There are 3 ways to turn a row about zero (a turn may also mirror it). The second row of each pair is the first, turned, with some noise. The first 27 pairs use one turn. New pairs use 3 turns, one after the other, and a turn may come again.
(in the rows, 128 means zero)
Known pairs, each followed by its turns in order:
[166  73 136 140 108 134 137 169]
[128 113  97 157 164  91 174 134] : z_753

[108 156 132 119 144 152 173 115]
[127 128 161 106 140  98 108 164] : z_73

[104 125 157 112 165 108 140 132]
[143  93 110 128 161  94 131 137] : z_73

[ 83 150 102  65  82 120 125 166]
[124 165 156  89 102 104 116 205] : z_563

[169  84  96 182 151 114 153 207]
[149 121 164 152 175  64 203 150] : z_753

[186  87  82 122 150  97  65  93]
[107  96  72 164  93 198 149 153] : z_73

[130 129 103 146 125  77 146 118]
[150  86 168 131 110 130 132 147] : z_753

[109 126 163 131 131 141 113  96]
[118 147 147 128 121 163 119  99] : z_563

[ 61 171 203 159 129 109 103 102]
[149 149 139 189 219  97  91 107] : z_73

[129 102 129  90 157 106 143 151]
[160 130 135 159 149 137 119 167] : z_563

[119  84 165 186 122 125 161 151]
[ 76 134 112  99 161  92 136  76] : z_73

[166 143 121 119 109 108 106  83]
[121 112 138 159 108 171 103 137] : z_73

[ 83 160 164 172  98  56 143  96]
[190 112 134 129  62 169 120 187] : z_753

[135 139 163 154 146 128 157 158]
[115 114 150 109 164 113 148 108] : z_73

[109 126 129 142 140 159 130 169]
[135 158 125 101 144 114 158 123] : z_73

[123 128 129 109  98 109 208 154]
[141  90 112  95  97  67 131 150] : z_753

[106  56 141 117 136 136 167 132]
[122 139 120 163 140 177 169 165] : z_563

[100 138 121 111 156 138 134 159]
[171 139 129 125 101 130 141 146] : z_563

[131 123 164 134 119 137 154 105]
[120 118 134 112 147 171 134 115] : z_563

[ 76  81 117 107  54 128 117 167]
[114  83  76  72 159 153 172 160] : z_753

[142 131 111  58 101 107 121 145]
[ 99  82 111 108 163 117  88 139] : z_753

[110 127  93 113 152 112 124 154]
[154 128 124 150 101 109 126 158] : z_563

[101 187 137 132 119 173 133 130]
[155 173 112  79 116 126 103 105] : z_753

[149 126 137 176 143 115  95 182]
[152 159  70 139 138  98 123  99] : z_563

[126 127 153 122 162  83 132  99]
[147 113 130 152 138 162  83 123] : z_563

[144  95 133 167  74 156 143 139]
[164 114  79 135 142 122 181 112] : z_753

[121 175 117 147 166 133 137 178]
[142 146 166 126 153 107 187 147] : z_73

New pairs, each followed by its turns in order:
[182  92  68 103  60 145  78 111]
[127 103 117 113  77 178 103 225] : z_73 z_753 z_73

[142 144 103 104 150  89 105 152]
[109 129 129 107 169 134 172 121] : z_563 z_753 z_73

[ 70  76 124 103 107 152 157 120]
[ 68  66 100 106 117 138 138 130] : z_753 z_753 z_753

[ 77 114 150 135 160  94 129  66]
[154 116 172  86  94 150 119 175] : z_753 z_563 z_563

[108 132 124 103  77  93 134 128]
[108 103 157 107 134 100 151 159] : z_753 z_73 z_563

[130 175 172 114 145 145 113  91]
[143 120 115  81 118 121 141  70] : z_753 z_73 z_563

[151 195 134 141 171 128 130 122]
[143  77 102 113 130 103 127 178] : z_73 z_73 z_73

[ 84 137 117 130  98 146 149 127]
[141 168 123 134 133  94 138 101] : z_73 z_753 z_563

[176 105 137  96 129 112 150 104]
[112 144 113 105 113  82 124 174] : z_73 z_753 z_73

[ 98 188  82 107 149 180 151 128]
[ 95  88  81 160 128 188 112  87] : z_563 z_73 z_753

[129 190 151 118 115 121  80 126]
[147 154 124 171 169 132 157  90] : z_563 z_73 z_753

[120 191 154 110 133 131 110 153]
[103 125 152 174 110 117 130  82] : z_73 z_563 z_753

[ 75 143 117 120 115 104  94  84]
[168 162 129 105  78 119 147 107] : z_73 z_73 z_753

[180 189  98  90  98 100 133 143]
[115 141 138 159 178 168 195 125] : z_563 z_563 z_73

[100 178 186  93 142 149 107 115]
[142 121 162 209 110 128 115 106] : z_73 z_563 z_753

[164 150 131 139 135 172 124 135]
[173 131 156 136 160 123 121 130] : z_73 z_73 z_563

[123 159 139 146 113  82 150 111]
[158 112 139 106 163 112 120  94] : z_563 z_73 z_753

[129  55 125 156 164 118 120  96]
[135 167 124  74  86 105 102 163] : z_753 z_563 z_73

[140  77 142 166 144 125 114 160]
[146 157  83  95 111 160 117 153] : z_563 z_73 z_563

[ 89 171  56  95  97 108 140  67]
[154 193 164  58 143 117  72 128] : z_563 z_563 z_753

[154 153 137 176 163 108 102 170]
[165 157 128 161 122 152  89 169] : z_73 z_73 z_563

[130 162 148  86 167 131  88  94]
[176 158 161 121 163 151 146  96] : z_563 z_753 z_753

[120 111 104 129 117 172 191 125]
[166 115 111 116 134 128 184 165] : z_563 z_563 z_563

[124 107 118 145 109 138 179  93]
[ 87 111 115 169 143 131 161 142] : z_753 z_753 z_563

[106 114 141 186 134  74 156 104]
[156 116 199 125 113 150 160 149] : z_73 z_73 z_753

[117 131 141 129 111 102 114 135]
[127 152 112 129 138 107 129 130] : z_73 z_73 z_73

[ 83  89  94 136 182 163  96 102]
[164 160 153 153  54 151  86 119] : z_753 z_753 z_73

[115 167 166 154 131 101 146 100]
[100 109 169 116 100 136  96 150] : z_753 z_563 z_753

